The rows are grouped in 3 different ways at once. Each group adds its own fixed numbers to the row, and there is some noise. The rows also spread widely along 9 directions, which tell nothing about the answers.
Known rows, each followed by its group in each grouping:
[-2.64  0.49 -2.85 -2.37 -0.72 -1.07 -2.25 -2.43  1.82  0.00 -1.32  2.83
 -1.95 -1.02  1.35 -1.20 -0.94 -0.35 -3.45  1.77] | W zona z316
[ 5.50  0.70  2.85 -1.23 -0.62  0.03 -2.69 -3.18 -0.13 -0.57  1.70 -1.27
  1.91 -0.24 -1.47  1.21 -0.01 -2.45  1.79 -3.12] | B vef z835
[ 1.34 -0.20  0.73 -1.09  1.48 -1.21 -1.66 -2.32 -0.40  1.78 -4.85  1.67
 -2.67 -1.94 -0.85  1.82 -5.99 -2.98  0.10 -0.48] | B meva z316
[ 1.92 -2.18  1.54 -2.14  4.29  1.08 -6.75 -6.96  1.96 -0.40 -3.26  2.47
 -3.05  1.35  2.08  4.33 -4.01 -2.83 -5.70  1.77] | E sak z778
[ 2.44  1.01 -3.92  1.01  2.98  2.47 -0.52  3.24 -3.68 -2.17  1.39 -2.83
  2.56 -0.13  0.05 -1.05  1.57  0.47 -0.14 -1.45] | Q vef z778
[ 0.71 -0.20 -0.74 -0.25  2.79  2.18 -2.18 -4.04  0.69  0.99 -2.46  2.20
 -1.60  2.24  2.15  1.78 -3.11 -3.09 -1.39  2.56] | W Poroz z835
[-2.21  0.76  3.47  1.21  1.79 -2.02  3.24 -2.31  0.18  3.30  4.17  1.19
  2.02 -1.38 -1.28  3.08  1.25  2.31  0.11  2.81] | Q Kuvo z743
[ 2.77 -0.95  1.65 -0.27 -2.56  0.72 -1.86 -1.32  1.57 -1.88  0.47 -1.30
  1.22  2.42 -1.72 -2.21  1.79 -2.56 -2.80 -1.17] | E Kuvo z743
[ 4.05 -0.33 -1.66  2.43 -3.82 -1.69 -1.75  1.78 -3.48 -3.89  1.59 -2.89
  2.66 -1.15  1.11 -0.11  4.06  0.71 -1.36 -6.51] | E sak z835
[ 1.03 -0.46  3.37 -1.61 -0.31  0.54 -1.77 -1.89  3.42  1.03 -0.60 -2.88
 -2.57 -4.11 -2.43  0.32 -1.70  1.38  0.89  0.21] | W zona z316
[ 1.45 -0.62  2.15 -3.58 -0.59  2.78 -3.04 -3.76  4.46 -1.49  3.58 -1.08
  0.92  0.11 -2.98 -1.12  2.57 -0.52 -0.47  1.21] | B Poroz z835
[ 0.76 -0.89  2.60 -0.54  1.53 -0.46 -4.21 -3.82  1.66 -0.92 -3.33  2.19
 -3.66 -2.14  1.40  3.64 -1.90  1.18 -4.00 -1.02] | Q meva z778
[ 0.69  4.73 -0.77 -5.63  0.92  2.31 -2.38 -7.41  3.70  2.47 -0.50  2.07
  0.62 -3.90 -0.29  0.40 -0.12 -1.89  2.02  2.66] | W Kuvo z778
[ 0.16  1.19 -1.41 -0.75 -1.65  1.47 -0.16 -1.41 -0.19  0.49  1.67 -0.49
  1.68  2.76 -0.17 -1.71  1.17 -4.54  0.25  0.17] | E zona z778
[ 2.23  0.32  1.46 -2.86  0.24 -0.60 -2.99 -2.75  0.80  0.69 -1.27 -0.70
 -1.34 -3.23 -1.23  0.85 -2.03 -0.51  0.21 -1.18] | E zona z316
[ 1.46 -0.05  0.81  3.93 -0.51  1.37  0.39 -0.61 -1.91 -0.46 -0.03  0.64
  0.59  4.11  1.80  1.42 -0.32 -2.83 -0.37  0.07] | Q meva z835
[ 0.53 -2.43 -1.93  0.24  2.85  1.68 -1.19  0.55 -1.70 -0.49  0.50 -2.19
  0.15  1.83 -1.32 -0.81 -2.23 -2.42 -1.67  2.55] | E sak z316
[-1.25 -1.79  3.05  2.26 -0.47  0.03 -1.37 -2.07  2.36 -0.03 -2.23  1.16
 -3.60 -0.69  1.32  1.93 -1.41  2.31 -3.90  0.93] | B meva z316
[-2.06 -1.04 -3.61  0.15 -2.97 -3.51  2.16  5.28 -2.35 -2.27  4.46 -1.05
  4.06  0.80 -3.59 -4.45  4.29  0.36 -3.11 -2.00] | Q Kuvo z743
[ 1.62  0.91 -0.86  1.07  0.58  3.60  0.55  1.83  0.06  0.32 -0.31 -3.70
  0.51 -4.31 -1.55 -0.53  2.11  2.79  1.37  0.91] | E sak z743
[-1.38 -0.91 -2.66 -2.03 -3.50  1.92  0.02  1.80  1.90 -1.49  1.07 -1.28
  1.03  0.03 -4.41 -5.81  2.89 -1.99 -2.46  1.71] | E sak z743
[ 0.52 -2.91  3.17  0.21  1.50 -1.51 -3.77 -1.11  2.41 -2.08 -2.36  0.72
 -2.61 -2.28 -1.01  2.09 -0.62  4.16 -6.72 -0.68] | Q Kuvo z743
[-0.13 -2.09  4.33 -0.43  0.68 -1.46  0.90 -1.82  1.05  3.15  0.80 -0.62
 -0.93  1.25 -3.95  0.49 -3.80 -2.20 -0.70  2.41] | E vef z316
[-2.40 -0.82  3.75  2.26 -1.53 -2.55  0.44 -1.64  2.13  0.76 -0.09  2.28
 -2.27 -2.96  2.08  3.25  1.86  6.47 -4.16 -1.15] | B Poroz z743
[-1.68  1.64 -3.89 -0.25 -0.40 -0.94  0.94  2.45 -1.00  0.46 -3.16  0.52
  0.09 -4.83 -1.45 -1.77  0.27  2.88 -1.33 -0.66] | B Kuvo z743
[-3.57  1.50 -1.95  0.05 -3.01  0.60 -0.25 -0.52  1.76  0.10 -1.44  1.46
 -1.88 -0.61  1.02 -1.62  1.81  0.89 -3.48  0.54] | E zona z778

New rows. What belongs after each?
[ 2.19  0.34 -3.64  1.45  2.50  1.82 -0.78  1.17 -3.14 -0.37 -3.67 -1.05
  0.77  1.46 -0.08 -0.51 -2.36 -3.10 -0.39  0.27] | E Kuvo z835
[-2.29  1.02 -2.57 -3.29  1.31 -0.35  0.15 -2.65  0.50  2.82 -1.17  3.48
 -0.41  2.32 -2.47 -1.95 -3.86 -5.95 -1.40  3.29] | B vef z778
[ 1.58  3.08 -3.51 -0.49  0.55 -2.05 -3.02 -3.39 -2.18 -0.96 -1.51  3.77
  0.31 -1.83  5.94  2.21  0.52  0.21 -2.92 -3.45] | W vef z778
[-5.63  2.47 -0.65  1.01 -3.11 -3.49  2.75 -3.17  0.36  4.21 -0.99  5.19
 -1.82  0.46  2.75  1.29 -1.23 -1.97 -1.58  1.48] | W zona z778
[ 2.13  1.04 -2.21 -0.02 -0.27 -1.46 -2.61  0.07 -0.84 -1.18 -4.92  0.77
 -1.21 -3.06  1.33  0.12 -1.30  0.37 -3.14 -2.91] | W Kuvo z743
[ 1.27 -0.92  1.32  0.39  1.18  0.83 -0.92 -0.80  0.03  0.75 -2.47  0.06
 -2.26 -0.79 -0.71  0.68 -3.43 -1.25 -0.25  0.99] | Q meva z316
[-2.55  3.85  3.14  0.03 -5.67 -1.89  2.14 -4.76  2.54  3.17  1.15  3.50
 -0.20 -3.04  1.06  1.65  2.59  0.48  1.67 -0.90] | B meva z778
[-2.77  1.37 -5.52  0.21 -2.14 -1.26  0.57  1.80 -1.85 -0.35 -2.04  1.97
  0.31 -0.28  0.35 -2.19  0.46 -0.61 -1.38 -1.31] | B zona z835
[-0.64  2.45 -4.05  0.20 -1.74 -1.47  2.03  1.46 -3.50 -0.35  3.15 -0.61
  4.82  0.19 -0.15 -1.91  3.05 -1.83  0.98 -2.46] | B Kuvo z778
[ 0.65 -1.25  0.87  0.95  1.23 -1.08 -0.59 -2.44 -1.79  2.76 -4.62  1.52
 -2.65  2.41  0.12  2.58 -6.23 -6.38 -1.78  0.56] | E sak z778
[-0.77  2.19  0.32  0.39 -0.89  1.76  2.57 -0.60  0.51  2.17  1.68 -1.32
  1.99  0.12 -1.61 -1.21  1.03 -1.77  2.34  1.22] | B Kuvo z778
[ 0.39  1.78  2.42 -0.33 -5.56 -0.46  1.00 -3.65  1.66  2.31  1.44  0.16
  0.31 -0.33 -0.66 -0.44  2.18 -3.07  0.86 -1.12] | E sak z778
[-1.78 -1.56  0.04 -0.99  2.84 -1.40 -1.84  0.16  0.67 -0.19 -2.15  0.07
 -1.50 -2.15 -2.01  1.24 -2.39  1.50 -3.99  0.12] | B Kuvo z778
[ 0.52 -1.24 -2.20  1.57  3.19 -1.72 -2.46  1.41 -2.75 -1.11 -2.87 -0.58
 -1.92 -3.12  2.31  2.90 -2.42  3.00 -2.49 -2.55] | B zona z316
[-2.01  1.81 -3.95 -2.46  0.74  1.25  2.75  0.51 -1.58  2.34  2.87 -0.52
  2.96 -0.20 -2.89 -2.69  1.12 -3.09  2.43  2.29] | E Poroz z778
[ 0.48 -5.13  5.24  4.49  5.62 -0.38 -3.06 -2.41  0.80 -0.19 -2.59 -0.53
 -3.74  2.92  2.41  5.73 -4.36  2.89 -7.44  2.21] | E Kuvo z316
[-2.08  3.96  1.24  1.63 -4.90 -1.91  2.24 -4.11  0.70  2.59  1.01  2.69
  1.04 -1.19  3.32  1.43  3.69  1.11 -1.14 -1.04] | E Kuvo z778
[-0.63  2.11  0.89  2.39 -3.78  2.00  2.92  1.08  0.71  2.08 -2.59 -0.44
 -2.19 -1.99 -0.50 -1.73 -0.12  0.15  2.23  0.79] | Q meva z316
[-3.26  0.35  1.90  1.46  0.52  4.54  2.02 -2.77  3.41  4.82 -3.77  0.49
 -3.75  1.50 -1.35 -0.05 -3.39 -3.15 -0.20  6.72] | E sak z778
[ 0.56 -0.25  0.29  1.57  2.18 -1.81 -0.63 -0.19 -2.75  0.42  0.47 -0.37
  0.37  0.01  1.51  3.46 -1.29 -0.38 -0.47 -2.63] | B zona z778
[-2.08  1.06 -2.15  0.65 -0.67  0.56  2.70 -1.06 -1.06  2.36  2.61  0.72
  2.40  1.87 -1.42 -0.91  0.65 -3.42  0.92  3.24] | E sak z835
[ 1.04  0.21  1.07  1.31 -0.57  2.85 -0.67 -0.91  1.15 -0.26 -1.30 -0.81
 -1.42 -0.65  0.10 -0.41 -0.40  0.20  0.07  1.31] | Q meva z316
[ 0.09 -0.16  0.70  1.56  1.89  0.21  1.08 -0.02 -1.19  0.85  2.37 -1.23
  1.01 -0.98  0.59  2.47  0.60  1.81  1.03  0.16] | W Poroz z835
[ 5.80 -2.98  3.79  3.22 -0.22  0.94 -1.98  1.02 -1.47 -2.31 -0.80 -4.40
 -0.60  1.53 -0.11  0.87 -1.76 -1.90  0.20 -4.25] | B meva z316
[ 0.23 -0.49  2.61  3.76 -0.48 -3.25 -1.66 -4.56 -1.16 -0.30 -0.15  3.97
 -0.61  1.38  5.36  6.12  0.35  1.46 -4.41 -2.12] | E meva z835
[ 0.98 -1.50  3.46  1.45 -0.20 -1.08 -0.83 -0.05  0.82 -1.00  2.16 -1.86
  0.91 -0.63 -2.47  1.29  1.29  2.30 -1.81 -0.96] | Q Kuvo z835
[-1.52 -0.24 -5.74 -0.30 -1.10 -4.05 -2.41  2.40 -2.88 -3.48 -1.64  1.38
  0.70 -1.66  1.18 -1.03  1.59  1.97 -6.13 -4.79] | B Kuvo z778
[-1.44  1.95 -2.89  0.34 -5.91 -1.37  1.69  2.87 -0.63  0.74 -2.14 -1.27
 -1.18 -5.33 -1.62 -3.56  1.95  2.13  0.27 -2.22] | E sak z316
[-4.80  3.82 -7.81 -4.03 -1.58 -1.84  0.66 -1.71 -1.38  1.10  1.51  4.91
  2.46 -0.04  0.64 -2.95  1.56 -3.61 -0.76  1.21] | B zona z778
[-2.76  0.57  1.89  4.23 -2.78  0.30  4.01  0.39  0.23  3.10  0.45  0.00
 -1.35  1.54  1.02 -0.25  0.10 -0.03  0.59  1.88] | Q zona z316
[ 1.97 -2.39  2.18  6.15 -1.29  0.31  1.56  2.87 -2.77 -1.09  0.28 -2.18
 -0.16  4.42  1.37  1.22  0.53 -0.71 -1.37 -2.42] | Q Poroz z835
[-1.72 -1.11 -0.03  2.03 -1.34 -0.86  1.65  2.29 -0.89  1.27 -3.03  0.46
 -2.89  1.27 -0.92 -0.57 -2.14 -1.59 -2.17 -0.80] | Q Poroz z778
[-0.77 -1.30  3.24  2.44 -1.16  3.28  1.70 -0.22  2.72  0.67  2.95 -3.57
  0.63  2.86 -2.19 -1.98  1.62  0.25 -1.30  3.50] | E Kuvo z316
[ 5.38 -2.35  5.85  2.21  1.18 -1.71 -3.97 -4.13 -0.22 -1.78  0.51 -0.69
  0.47  1.67  2.34  4.99  0.08  0.40 -4.42 -3.73] | E Kuvo z743
[ 3.19  0.32  4.40  3.67  0.32  3.01  2.20 -1.01 -0.06  3.41 -3.14 -1.70
 -1.97  0.63  0.49  2.02 -2.76 -1.15  2.73 -0.28] | B Poroz z743
[ 1.79  1.13 -2.08 -5.02  3.43  0.81 -5.99 -5.34  1.04 -0.30 -2.14  2.08
 -0.83 -2.04  1.01  1.86 -2.10 -2.31 -2.19  0.39] | E zona z778
[-0.57  1.63 -0.69  1.32 -4.79  2.63  2.38  3.01  0.34 -0.87  1.86 -3.39
  1.51 -1.37 -2.06 -3.38  4.60  0.46  1.52 -1.39] | E meva z778
[-2.25 -1.42  0.37 -1.89  3.77 -1.27  0.41  0.21  1.00  2.30 -2.41  0.49
 -1.00 -2.65 -4.75  0.46 -3.81  0.49 -1.77  3.22] | B Kuvo z743
[ 1.22 -0.62 -0.62 -0.22  0.43  1.53 -3.46 -0.88  1.93 -3.32 -0.06 -0.86
  0.00 -1.08  0.93 -0.33  2.93  3.06 -4.73  0.08] | W Kuvo z743
[-2.98  1.12  3.16 -0.06 -4.84 -0.06  5.88 -0.42  2.76  4.32  3.99 -0.65
  1.18 -0.73 -3.40 -2.54  2.64 -0.37  3.10  2.60] | W Poroz z743
[-1.79 -0.83  1.02  5.51 -2.72 -0.87  3.24  1.85 -1.28  0.80 -0.30  0.15
 -0.99  3.02  2.33  0.70  0.11  0.15 -1.55 -0.76] | W Poroz z835
[-1.45 -2.14 -5.16 -3.21  6.12  1.17 -3.65  1.65  0.05 -3.04  0.46 -0.93
  1.51 -1.20 -4.31 -1.40 -0.82  1.07 -3.78  2.92] | B Kuvo z835
[-0.05 -3.72  1.77  0.50  1.15 -1.79 -3.77 -0.78  1.02 -3.32  0.42 -0.01
 -1.71 -1.42  0.60  2.39  0.31  3.98 -5.91 -1.71] | B meva z316
[ 3.42 -3.98 -0.01  5.75  1.31  0.80 -2.76  3.03 -2.98 -5.04  0.51 -2.46
 -0.29  5.37  3.42  0.34  0.46  1.00 -6.84 -2.63] | Q vef z316
[ 0.21  0.78 -4.20  1.44  3.48  2.81  0.37  2.09 -2.44 -0.58  0.68 -1.55
  1.29 -0.82  0.98 -1.25  0.50  2.19 -0.54  1.57] | B vef z316
[ 4.22 -2.10 -0.51 -0.26  4.08  2.14 -2.85  3.01 -2.96 -3.41  1.62 -5.49
  2.22 -1.48 -2.32  1.24  0.10  0.15 -0.07 -2.72] | E meva z778
[-2.06  2.81 -4.10 -1.50  2.73 -1.14 -1.18 -3.72 -1.36  1.46 -1.64  4.40
  0.49 -1.36  3.01  2.20 -0.85 -0.60 -2.33  0.95] | B Kuvo z778
[-0.86 -0.73  3.61  3.45 -0.71 -0.42  2.79 -1.81  0.07  3.52 -0.78  1.49
 -1.55  1.77  0.39  1.81 -1.86 -1.86 -0.81  2.27] | Q sak z743
[ 2.24 -0.07  0.44  1.65  1.02 -4.22 -3.26 -1.66 -3.02 -1.92  0.63  1.59
  0.20 -2.02  3.69  5.15  0.57  2.84 -2.63 -5.22] | Q zona z835
[-0.87 -1.28 -1.81  1.57  1.64 -0.46  0.65  3.89 -2.23 -0.36 -1.07 -1.89
 -0.72 -2.40 -0.62  0.47 -0.42  2.76 -1.42 -2.06] | B Poroz z778
[ 4.73 -0.49  4.70 -0.82  2.33 -0.08 -2.60 -3.28  0.37  0.76  0.89 -2.25
 -0.24 -4.62 -2.53  4.69 -1.43  0.95  2.72 -0.88] | Q sak z835
[ 4.60 -1.66  1.10  4.26  1.77  3.31 -1.80  2.40 -1.99 -3.86  3.76 -4.87
  1.77  1.91  2.01  0.39  3.16  3.54 -2.12 -1.78] | Q vef z316
[ 0.12  2.55 -1.80  3.48 -2.15  0.26  1.53 -2.43 -2.01  1.69 -0.54  2.06
  0.77  1.44  4.02  1.57  0.96 -1.82  0.00  0.42] | E sak z835
[-1.24 -1.49  5.07  2.71  1.85 -1.58  0.22 -2.98  0.67  3.59 -4.29  2.38
 -4.75 -0.62  2.40  5.77 -4.53  1.16 -2.41 -0.19] | B Poroz z778
[-3.04 -1.12 -0.15 -0.12  0.72 -1.58 -1.33 -0.11  0.95  0.17 -1.36  1.41
 -2.52 -0.51 -0.44  1.04 -1.13  0.72 -4.14  0.50] | Q zona z778
[ 1.30 -0.82 -1.36 -2.88  1.65  0.99 -2.45 -0.25 -0.09 -2.39  4.19 -1.60
  2.50 -1.34 -2.81 -1.08  1.63 -0.38 -0.17  0.63] | Q meva z316
[-1.64  1.97 -1.46  4.91 -4.39 -0.78  2.55  1.75 -1.05  0.58 -1.89  0.54
 -1.19  0.15  3.26 -0.34  1.21  0.77 -0.33 -2.02] | W zona z835
[-1.66  2.98  1.57  2.83 -5.02  0.79  4.50 -1.25  0.72  5.28 -3.15  0.54
 -2.71 -0.38  0.44 -1.48 -1.66 -2.08  2.79  1.43] | E zona z316
[-2.54 -0.26  0.45  1.42 -3.66 -1.25  1.34  1.09  1.44 -0.01  0.45 -0.11
 -0.49 -0.31 -1.57 -2.16  2.01  1.79 -2.93  0.35] | Q Kuvo z316
[ 3.49 -1.91  1.11 -0.59 -1.10 -0.56 -2.57 -0.79 -0.29 -1.39  0.36 -1.36
  0.04  1.27 -0.53 -1.07 -0.66 -2.40 -1.13 -3.06] | B Poroz z316
